The rows are grouped in 4 different ways at once. Each group adds its own fixed numbers to the row, and there is some noise. The rows also spread widely along 11 directions, which tell nothing about the answers.
Known rows, each followed by its group in each grouping:
[-0.14 -0.35  1.87  0.65 -0.27  1.38  0.28  0.27 -1.19  1.14 -0.42 -0.58
 -0.83 -1.03 -1.87 -1.44  2.05  1.89 -0.71 -0.21  0.70  0.37 -2.32  1.41
 -1.54 -0.23]
H (3) U Q707
[ 0.99  0.17  0.10  2.21 -2.00 -1.45 -0.05  1.25  0.09 -0.58  0.49 -1.68
 -0.78  1.17 -0.51  0.97 -1.39  1.61  1.20 -0.53  1.86 -1.76  0.82  2.05
  0.07  0.69]
H (2) U Q664
[ 2.06 -1.85  0.81  4.05 -0.23  0.40  0.03  1.95  0.37 -0.12 -0.16  0.49
 -2.15  1.20 -0.17  0.47 -0.32  0.86  0.30  1.31  2.40 -1.57  0.37 -0.49
  1.21  1.65]
K (0) B Q707
[-0.23 -1.48 -1.67  0.78 -0.44  1.02  0.85  0.36  0.33  0.19  0.59  2.38
 -0.28  0.01 -2.16 -1.10  0.24 -2.67 -2.26  1.39 -0.33  0.42 -0.06  0.06
 -0.34  1.07]
F (4) D Q664
[ 0.01 -0.63 -0.61  0.30 -1.72  2.63 -0.23 -0.01  1.67 -0.42  2.77 -0.52
 -2.08  0.55  1.92  0.94 -0.63  0.16  0.07  0.46  1.18 -2.24  0.09 -1.25
 -0.96 -0.31]
F (0) B Q690
[ 0.89  1.15  1.17 -0.67 -1.34 -0.69  0.06 -1.04  1.34 -1.17  0.35 -2.74
  0.06 -2.03  1.40  3.74 -1.19 -0.77  2.23  0.22  0.93 -0.66  0.26  0.27
 -0.95  0.29]
K (1) D Q690
[-0.34  0.39 -1.05 -0.01 -2.25 -1.86  0.62  1.57  0.54 -1.24  0.86 -0.19
  0.42  0.00 -2.69  0.16 -1.20 -0.49 -0.83 -1.38 -0.01 -0.33  0.87  1.24
 -0.28  1.51]
W (4) D Q690
[-1.82 -0.50 -0.80 -0.42  1.57  0.45 -0.82  1.16 -1.22 -0.29  0.82 -0.75
 -1.19  0.04 -0.52 -1.03 -0.01  1.36 -0.27  1.55  0.21  1.10  2.04  0.05
 -0.51 -0.84]
W (1) U Q690
[ 0.55  0.24 -0.55  0.73 -0.32 -0.63 -0.71  2.80 -0.04 -0.14  0.32  0.00
 -0.26  0.58 -0.40 -0.18 -0.16  1.67  1.27  0.96  0.99 -2.14  1.08  1.51
  0.93  0.70]
W (2) U Q707
[ 0.92  1.74  0.33  0.57 -0.16 -1.77  0.47 -1.37  0.62  0.09  0.50 -2.12
 -0.65 -0.72  1.31  0.84 -1.16  0.67  3.07 -0.64  0.34  0.25  1.56  0.12
 -0.68  0.95]
W (3) U Q690
[ 0.52  1.01  0.01  0.76 -3.21  0.13 -0.08  0.99  1.72 -1.38  1.37 -1.67
 -0.91 -0.93 -0.48  0.54 -0.98 -1.07  1.05 -1.11  0.33  0.33 -1.25 -1.17
 -0.26  0.88]
F (0) D Q707
[ 0.02  0.46 -2.75  0.25 -2.31 -0.85  1.05  0.90  1.80 -0.27  2.30  0.93
 -0.04  0.42 -1.61 -1.78 -1.66 -0.61 -0.63 -1.33 -0.30 -0.19  2.27 -0.70
  0.25  2.25]
K (3) B Q690
[ 0.78 -2.10  0.03  1.70 -0.23  1.26  0.84 -0.93  1.05 -0.07  0.69  0.92
 -2.33 -0.41  0.37  0.91 -0.15 -0.65 -1.05  2.19  1.24 -0.43 -1.14 -0.58
 -1.79  0.38]
W (2) B Q690
[ 2.56 -0.40  1.34  3.25 -0.80 -1.44  2.07 -1.89  0.95  0.22 -0.82 -0.36
 -1.17  0.08 -0.11  1.14 -0.50  0.34 -0.19 -0.27  2.18 -0.61  0.37 -1.26
 -1.45  2.51]
W (1) U Q664
[ 0.83 -0.46 -1.74 -0.40 -3.08 -0.62  0.74  3.16  2.36 -1.88  0.35  1.47
 -0.24 -1.14 -1.77 -0.65 -0.47  0.21 -2.02  0.08 -0.18 -0.68 -0.45  0.33
  0.04  1.26]
W (0) D Q690
[ 0.53 -0.88  0.82  0.16 -0.46  1.01  0.00 -0.50  0.37 -0.09  0.86 -0.18
  0.17 -0.33 -0.44  1.74  0.52 -0.95 -0.40  0.21  0.95 -1.21  0.60 -0.39
 -0.58  1.16]
K (3) D Q690
[-1.28 -1.23  0.56  1.92 -0.97 -0.80 -1.13  0.19 -1.41 -1.08  1.52 -2.42
 -0.95  2.04 -1.38  2.73 -2.17 -0.89  0.81  0.01  1.17 -0.38  0.01  3.49
 -0.66 -0.56]
W (3) D Q707
[ 0.82 -0.88  0.84  1.54  0.69  0.21  0.81  0.19 -0.47  0.83 -0.79  1.67
  0.01  0.02 -1.27  0.52  1.20 -1.01 -0.47  1.19  1.18 -1.35  0.03  0.40
 -0.28  2.39]
W (1) D Q690
[-0.58 -0.37 -0.33  0.42 -1.82  0.63 -1.10  2.44 -0.46 -0.65  1.73 -0.17
  0.35  1.16 -2.15  0.83 -0.30 -0.66 -0.54 -0.12  1.19 -2.14  0.26  1.18
  0.44  0.72]
F (2) D Q707
[-0.41  1.13 -0.50 -2.54 -0.90  1.39  0.44 -0.58  1.40  0.34  1.42  0.54
  1.08 -1.19  0.14  0.66  0.96 -0.30 -0.39  0.15 -0.32 -2.32  0.51  0.25
 -1.58  0.64]
W (4) U Q707
[ 0.87  1.31 -0.81 -0.84 -0.70 -0.99  0.64  1.43 -0.17  0.90  0.38  1.88
  1.58 -0.32 -1.44 -0.50 -0.26  1.43 -1.00 -0.75  0.90 -2.54  2.20  2.64
  0.55  1.53]
F (0) B Q707
[ 1.29 -0.61 -1.31  0.60  0.30  0.23  0.34 -1.12  2.14 -0.05  0.63 -0.05
 -0.98 -1.02  2.31  1.28 -1.08 -0.38  1.39  2.79  0.52 -0.75  1.66 -0.50
 -0.32 -0.05]
K (2) U Q707
[ 2.25  0.01  0.43 -0.36 -0.18 -0.76  0.67 -0.13  1.23 -1.27 -0.46  1.07
  0.48 -2.05 -0.03  2.71 -0.01 -1.42 -0.51  1.63  0.69 -0.51  0.16  0.32
 -0.52  1.67]
W (3) B Q690
[ 1.20  1.36 -0.19  0.94  1.00 -0.74  0.58  0.24  0.38  0.26 -1.11  0.87
  0.33 -2.21 -1.03 -1.27  1.05 -0.70  0.62  0.99 -0.09  2.39  1.33 -1.10
  0.68  2.17]
H (0) U Q707
[ 1.01  1.56  1.06 -0.62 -0.23 -1.03  0.36  0.07  0.18 -0.65 -0.94 -0.99
  0.63 -2.59 -0.41  1.13  0.32  0.85  0.44  0.14  0.55  0.78  0.71  0.83
 -0.45  0.77]
H (0) U Q690
[-1.10  0.68 -0.53 -0.18 -1.62  2.44 -0.68  0.93  0.91  0.24  1.94 -0.44
 -0.44  0.27  0.38 -0.09  0.57 -0.32  1.10  0.66  0.18 -1.67 -0.53  1.09
 -0.41  0.10]
H (0) U Q707
[-0.66 -0.40 -2.61 -0.28 -1.38 -0.30  1.33 -0.31  0.93 -0.61  1.97  1.34
 -0.25 -0.06 -1.95 -0.70 -1.62 -1.60 -2.54  0.03 -0.29  0.56  1.66  0.04
 -0.97  0.82]
F (4) B Q690
[ 0.24 -1.79 -0.70  0.92  1.25  0.18 -0.10 -0.20 -0.41 -1.32  0.67  0.22
 -0.45  0.74 -0.35  1.86 -0.83 -0.59 -2.17  2.39  1.50 -0.11  3.31 -1.17
 -0.20  0.33]
F (1) U Q690
[ 1.25 -1.01  0.84 -1.13  0.14  0.68 -1.66  4.12  0.37 -3.73 -0.40  0.13
 -0.04 -2.00 -1.07  2.84  0.95 -0.22 -2.20  2.96  1.37  0.05  0.14 -1.88
  0.54  0.26]
W (1) B Q707
[-0.31 -0.14  1.14  0.85  0.54  0.54  0.17 -0.50 -0.86  0.41  0.52 -0.25
 -0.17  0.15 -1.56  0.01  0.73  0.69 -1.15 -0.40  1.30 -0.04  1.08 -0.50
 -1.10  1.18]
W (0) U Q707
[ 1.60 -0.74  0.76  2.04  1.99  0.37  0.43 -0.31 -0.24  0.30 -1.17  0.29
 -1.60 -1.61  0.35 -0.67  0.76  0.69 -0.14  2.14  0.88  1.90  0.57 -1.84
 -0.08  0.32]
F (0) U Q707

New rows. What belongs after each?
[ 1.02 -0.93 -1.03  0.76  0.34 -1.70  0.02  1.21  0.14 -1.43 -0.96  0.06
 -0.13 -0.86 -0.76  1.35 -1.00  0.37 -0.83  1.74  0.87  0.84  2.27  1.10
  0.58  0.20]
H (1) D Q707
[-0.39  0.88  0.19  0.16 -1.97 -1.46 -0.59  1.55  0.00 -1.43  0.78 -1.40
  0.24 -0.47 -1.82  1.94 -1.33 -1.31  1.14 -0.18  0.50 -0.28 -0.57  2.26
 -0.24  0.92]
W (2) D Q690
[-0.49 -1.94 -1.22  1.47 -0.13 -0.19  0.52  0.27  0.04 -0.59  1.07 -0.08
 -1.84  0.96 -1.32 -1.26 -0.95  0.98 -1.79  0.61  0.30  1.13  1.15 -0.12
 -1.09 -0.12]
W (3) U Q690
[ 0.53  0.23 -0.88 -0.83 -1.01 -0.71  0.10  3.05  0.96 -1.25 -0.71  1.33
  0.52 -1.62 -1.39  0.34  0.19 -0.92 -0.22  1.85 -0.29 -0.51 -0.57  1.62
  0.49  1.12]
W (1) D Q690
[ 0.81 -0.30  2.09 -0.46 -0.84  2.27 -0.02  1.06  0.16  0.21 -0.26  0.04
 -0.15 -1.29 -0.42  0.54  2.86  1.35 -0.86 -0.16  1.57 -2.06 -1.21 -1.38
 -0.99  1.13]
H (1) D Q690
[-0.55 -0.60 -0.70 -1.10  1.15  0.64  0.50 -1.71 -0.34  1.18  0.20  0.08
 -0.39 -1.27  0.35 -0.54  0.24  1.77 -0.82  1.37 -0.12  0.44  0.91  2.71
 -1.81 -1.68]
H (3) U Q707
[ 2.85 -1.38 -0.21  2.10 -2.18  0.52  0.33 -0.06  2.39 -1.04  1.47 -1.39
 -3.27  0.52  3.40  1.55 -1.69  2.07  1.22  0.41  1.96 -2.34  0.04 -1.34
 -0.55 -0.65]
F (3) B Q664
[ 1.93 -2.08 -0.73  0.17  1.24  0.20 -2.43  4.99  0.69 -3.55 -0.96 -0.59
 -1.82 -1.84  1.29  1.45  0.50  1.67  0.31  4.02  1.04  1.13  1.76 -2.44
  2.27 -1.06]
H (2) D Q690
[ 1.19 -0.32 -0.94 -1.07 -2.68 -0.27 -1.40  4.29  1.46 -3.61  1.26 -0.41
  0.55 -0.63 -1.13  2.28 -0.65 -0.16 -1.34  0.54  1.04 -1.71  1.17 -1.30
  1.16  0.75]
F (2) D Q690
[ 0.67 -0.26 -0.54 -0.18 -0.32 -1.21  1.23 -1.39  0.76 -0.39  0.23  1.12
  1.05 -0.80 -1.29  1.53 -0.62 -1.02 -1.95 -0.33  0.76 -0.16  2.41  0.21
 -1.00  2.03]
W (0) D Q690
[ 1.68 -2.23 -1.03  2.73 -1.29 -0.29  0.63  3.47  1.13 -0.45 -0.23  1.78
 -1.92  1.33 -0.83 -1.66 -0.05  2.45 -1.32  0.38  1.43 -1.99  0.78 -0.37
  0.99  1.60]
W (0) D Q690
[ 1.22  1.40 -1.07 -0.06 -1.69 -2.10 -0.47  2.97  0.78 -2.45  0.85 -0.91
  1.12  0.03 -1.53  1.43 -1.37 -0.23  0.14 -0.37  0.66 -0.95  2.89 -0.52
  1.57  1.71]
F (4) U Q707
[-1.60  0.33  1.43 -0.43 -1.03  2.32  0.21  0.19 -1.35  1.69  1.30 -0.79
 -0.60  0.29 -1.81 -1.94  1.62  2.40 -1.41 -1.45  1.11 -1.64 -1.28  0.52
 -2.16 -0.41]
F (1) U Q707
[-0.60 -0.74  0.05  0.46 -1.67 -1.06  0.01 -0.37 -0.02 -1.02  1.16 -1.85
 -0.82 -0.13 -1.41  1.68 -1.78  0.61 -0.80 -0.66  1.04  0.10 -0.15  1.67
 -1.85 -0.68]
W (2) D Q707
[ 0.06  0.48 -0.62 -1.34 -0.12  2.05  0.51 -0.47  1.95 -0.25  1.02  1.37
  0.09 -2.01  0.22 -0.31  1.52 -1.55 -1.02  1.36 -0.41  0.28  0.39 -2.68
 -1.17  1.51]
W (0) U Q690
[ 0.61  0.25 -3.15  0.07 -1.93 -1.15  0.13  3.06  2.08 -1.50  1.13  1.27
  0.21  0.97 -0.36 -0.13 -1.52 -0.38  0.24  1.05 -0.32 -2.22  2.18  1.36
  1.22  1.35]
W (4) U Q664
[ 3.45 -0.75 -0.92  1.27 -1.53 -0.51  2.04 -0.58  3.22 -0.23  0.39  2.10
 -0.92 -0.80  0.59 -0.13 -0.06  0.53 -1.37 -0.09  1.13 -1.51  1.00 -3.02
 -0.67  2.80]
W (3) B Q707
[ 0.01 -1.46 -0.83  1.19  0.10  0.91  1.17  0.90  0.32  1.51 -0.18  1.54
 -1.49 -0.71 -1.64 -3.58  1.18  1.15 -1.18  0.28 -0.21  0.50 -0.24 -0.72
 -0.34  0.64]
K (4) D Q707
[ 1.33 -0.45  0.77  1.73  0.47  1.16  0.67  0.21  0.57  0.72 -0.42  1.71
 -0.52 -1.31 -0.83 -0.14  1.07 -1.58 -0.17  1.70  0.82  0.24 -0.50 -0.99
  0.23  2.17]
K (0) B Q707
[ 2.41 -0.26  0.52  1.08  1.24  0.17  0.38 -0.02  0.43  1.08 -1.56  0.82
 -1.34 -2.34  1.69 -0.28  0.90  0.32  1.83  2.47  0.61  0.09 -0.76 -0.08
  0.11  0.18]
F (2) D Q664
[-0.72  1.46  0.72  0.27 -2.32 -0.65  1.37  0.43 -0.45  1.29  0.82 -0.61
  0.87  0.25 -3.48 -1.85  0.12  1.73 -1.17 -3.00  0.97 -1.43  0.20  1.35
 -1.23  1.89]
K (1) U Q707
[ 1.00  0.26  0.18  1.55  0.50 -0.12  0.32 -2.26  0.45  1.50  0.75 -0.41
 -0.79  0.44  1.97  1.20 -0.42 -1.19  3.15  0.25  0.61 -1.03  1.05  0.51
 -0.46  1.43]
W (3) D Q664
[-0.93  1.47  1.73 -0.79  0.60  2.73  0.27 -3.50 -0.66  2.17  1.22 -0.75
  0.31 -0.75  1.00  1.14  1.40 -1.76  1.25  0.45  0.65 -1.25 -0.62  0.08
 -2.37  0.35]
F (1) U Q664
[ 1.83  1.45 -0.25  0.64 -1.71 -1.78  1.12  1.80  1.54 -0.50 -1.04  0.93
 -0.32 -2.39 -1.00 -0.43 -0.65 -0.05  0.82  0.50 -0.07  0.31 -1.56  1.84
  0.10  1.60]
W (0) B Q707
[ 0.50 -0.12 -0.12  0.85 -0.39 -0.22 -1.88  3.21  0.60 -2.48  0.71 -2.75
 -2.01  0.11  1.49  1.73 -1.06  1.17  2.69  1.86  0.64 -0.43  0.68 -0.18
  0.92 -1.01]
W (4) U Q707
[ 0.51 -0.38 -0.15  1.42  1.06  0.08  1.18 -0.71  0.13  1.37 -0.35  1.21
 -0.76  0.05  0.19 -0.68  0.50  0.30  0.33  1.60  0.72 -0.96  0.91  0.19
 -0.76  1.48]
W (1) U Q690
[ 0.09  0.79 -1.65 -1.97 -1.14 -0.06 -0.08 -0.76  2.33 -1.33  2.10 -1.16
 -0.19 -1.07  1.79  1.53 -1.18  0.47  0.47  0.37  0.24 -0.97  2.37 -1.45
 -1.32 -0.04]
W (2) U Q690
[ 0.49 -0.10 -0.23  1.14 -0.30 -1.15  1.26  1.27 -0.23  0.47 -0.52  1.16
 -0.06  0.09 -2.10 -0.94  0.17  0.63 -0.60  0.40  0.36 -1.05  0.40  2.02
 -0.22  1.57]
W (4) U Q690
[ 0.30 -0.61 -0.55  1.36 -0.27 -0.36  0.12  1.08  0.25  0.02  0.40 -0.21
 -0.94 -0.24 -0.93 -1.14 -0.27 -0.32  0.77  0.25 -0.01  0.95  0.73 -0.46
  0.56  1.08]
K (3) D Q690
[ 2.15  0.14 -2.25  0.82  0.49 -1.08  0.00  2.58  0.98  0.13  0.21  1.86
 -0.27  0.10  0.10 -2.16  0.22  2.10  0.44  0.34  0.57 -0.72  3.94 -1.43
  2.19  2.17]
H (3) B Q707
[-1.55  0.66 -0.94  2.08 -1.54 -1.53  0.94 -2.29 -0.10  0.59  2.44 -2.77
 -0.94  1.81 -1.25 -0.15 -2.90 -0.40  1.27 -2.25  0.52  0.50  2.33  0.93
 -1.23  0.69]
K (4) U Q707
[ 2.44  0.17 -0.20 -0.32  0.30  0.14  0.91  1.02  0.76  0.98 -0.23  1.69
 -0.54 -1.42  0.71 -1.81  1.26  2.83 -0.44  0.01  0.85 -1.57  1.27 -1.36
  0.17  1.26]
F (3) B Q690
[ 0.25  1.33  0.04 -0.57 -2.52  0.06  1.32 -1.05  1.66  0.39  0.41 -0.64
  0.21 -1.64  0.12  0.67 -0.89 -0.16  0.69 -0.26  0.04 -1.15 -1.24  2.83
 -1.61  0.10]
K (0) U Q664
[ 0.39  1.22 -0.05 -0.87 -2.07 -0.18  1.65 -1.60  1.67 -0.24  0.26 -0.51
  0.29 -2.36 -0.94  0.26  0.14 -0.22 -1.09 -0.49  0.02  0.69 -0.60 -0.20
 -2.27  0.82]
H (1) U Q707
[ 1.65  0.15  0.20  2.16 -3.61 -2.27  0.27  2.52  1.01 -2.25 -0.42 -1.92
 -0.98 -0.37 -1.68  1.25 -1.58  0.16  0.79 -1.05  0.94  0.03 -1.13  1.28
  0.37  0.99]
H (4) D Q664
[ 0.51  1.32 -2.58  0.88 -1.51 -1.42 -0.47  2.96  1.15 -0.90  1.22 -0.88
 -2.12 -0.72  0.40 -2.30 -2.20  0.74  2.51  0.48 -0.37  1.43  0.85 -0.27
  1.19 -0.14]
F (2) B Q664
[ 0.68 -1.42 -1.41  0.55 -0.50  1.48 -0.20  2.80  0.54 -0.64  0.28  1.97
 -0.85 -0.04 -0.95 -1.53  0.66 -0.29 -1.53  2.56 -0.14 -0.53 -0.49  0.30
  0.59  0.08]
F (3) U Q664
[ 1.55  0.53  1.44  1.14  1.17 -0.47  0.05 -0.38 -0.91  0.79 -0.97 -0.36
 -0.08 -0.88  0.34  0.93  0.59 -0.07  1.40  0.55  1.43 -0.39  1.00 -0.30
  0.14  1.31]
F (1) D Q664
[ 0.77 -0.08 -1.21  1.01 -1.09 -1.07  2.24 -0.52  1.01  1.07 -0.01  3.12
  0.46 -0.06 -1.69 -0.18 -0.91 -0.95 -1.53  0.48  0.44 -1.66  0.42  3.23
 -0.75  2.40]
W (0) B Q690
[-1.13 -0.17 -1.44 -1.89  0.42 -0.10 -0.54  1.23 -0.05 -1.27  0.75 -0.13
  0.70 -1.31 -1.22  0.38 -0.74 -0.48 -0.87  1.98 -0.76  1.09  1.66  2.11
 -0.10 -0.93]
K (3) U Q690
[ 0.21  0.23 -0.14  0.79  1.63 -0.42  0.60 -2.36 -0.05  1.70  0.10 -0.48
 -1.23 -0.56  1.96  0.33 -0.65  0.60  2.40  1.75  0.56 -0.42  1.27  1.58
 -1.24 -0.14]
W (2) U Q690
[ 0.57 -1.36 -1.32  0.07 -0.36  3.01  0.54  1.54  1.25  1.63  0.57  2.82
 -1.38 -0.79 -0.02 -3.55  2.33  0.47 -0.81  1.53 -0.62 -1.07 -1.72 -1.06
 -0.20  0.31]
F (3) D Q707
[ 1.11 -1.35 -0.99  1.33  0.02 -1.25  0.22  2.52  0.25 -1.65 -0.39  1.27
  0.36 -0.50 -3.36 -0.52  0.12 -0.96 -2.49  0.42  0.61  1.38  2.44 -2.40
  1.43  2.55]
K (4) D Q707
[ 0.61  0.30 -1.03 -0.90 -1.37  0.18 -0.99  2.23  1.26 -2.08  1.46 -0.60
  0.76 -0.24 -0.54  0.99 -0.35 -0.45 -0.29  0.36  0.37 -0.79  2.23 -1.07
  0.85  1.02]
K (3) U Q664
[-0.39 -0.75 -1.23  0.17  0.04 -0.48  1.14 -0.43 -0.26  1.40  1.11  0.86
 -1.10  1.04 -0.33 -1.08 -0.85  2.52 -0.97 -0.57  0.91 -2.11  2.18  2.07
 -1.22  0.14]
W (4) B Q690
[ 1.15  0.11 -1.61 -1.16  0.30 -0.83  1.34  0.47  1.49  0.21 -0.53  1.87
  0.06 -2.37 -0.70 -2.34  0.62  1.55 -1.54  0.89 -0.79  1.00  1.09 -0.43
 -0.72  0.56]
W (3) U Q707
[ 0.49 -1.46  0.50  1.98  0.93  1.10 -0.48  2.04 -0.58  0.74 -0.95  0.34
 -2.44  0.03  0.90 -0.80  0.84  1.07  1.73  2.63  0.81 -0.70 -1.39  1.33
  0.20 -0.39]
W (1) D Q664
[ 0.93 -1.07 -0.03  0.00 -0.95 -0.37  1.44 -1.83  1.05 -0.45  0.12  0.36
  0.46 -1.23 -1.06  1.86 -0.80 -0.47 -2.69  0.94  1.21 -0.59  0.71  0.84
 -1.92  0.42]
K (2) U Q664
[ 0.05 -1.39 -0.63  3.17  0.76  0.26  0.24  0.97 -0.37  0.15 -0.49  0.48
 -2.53 -0.23 -0.59 -1.30 -0.33 -1.95  1.09  2.89 -0.05  2.25 -1.01 -0.27
  0.49  0.50]
F (1) D Q690
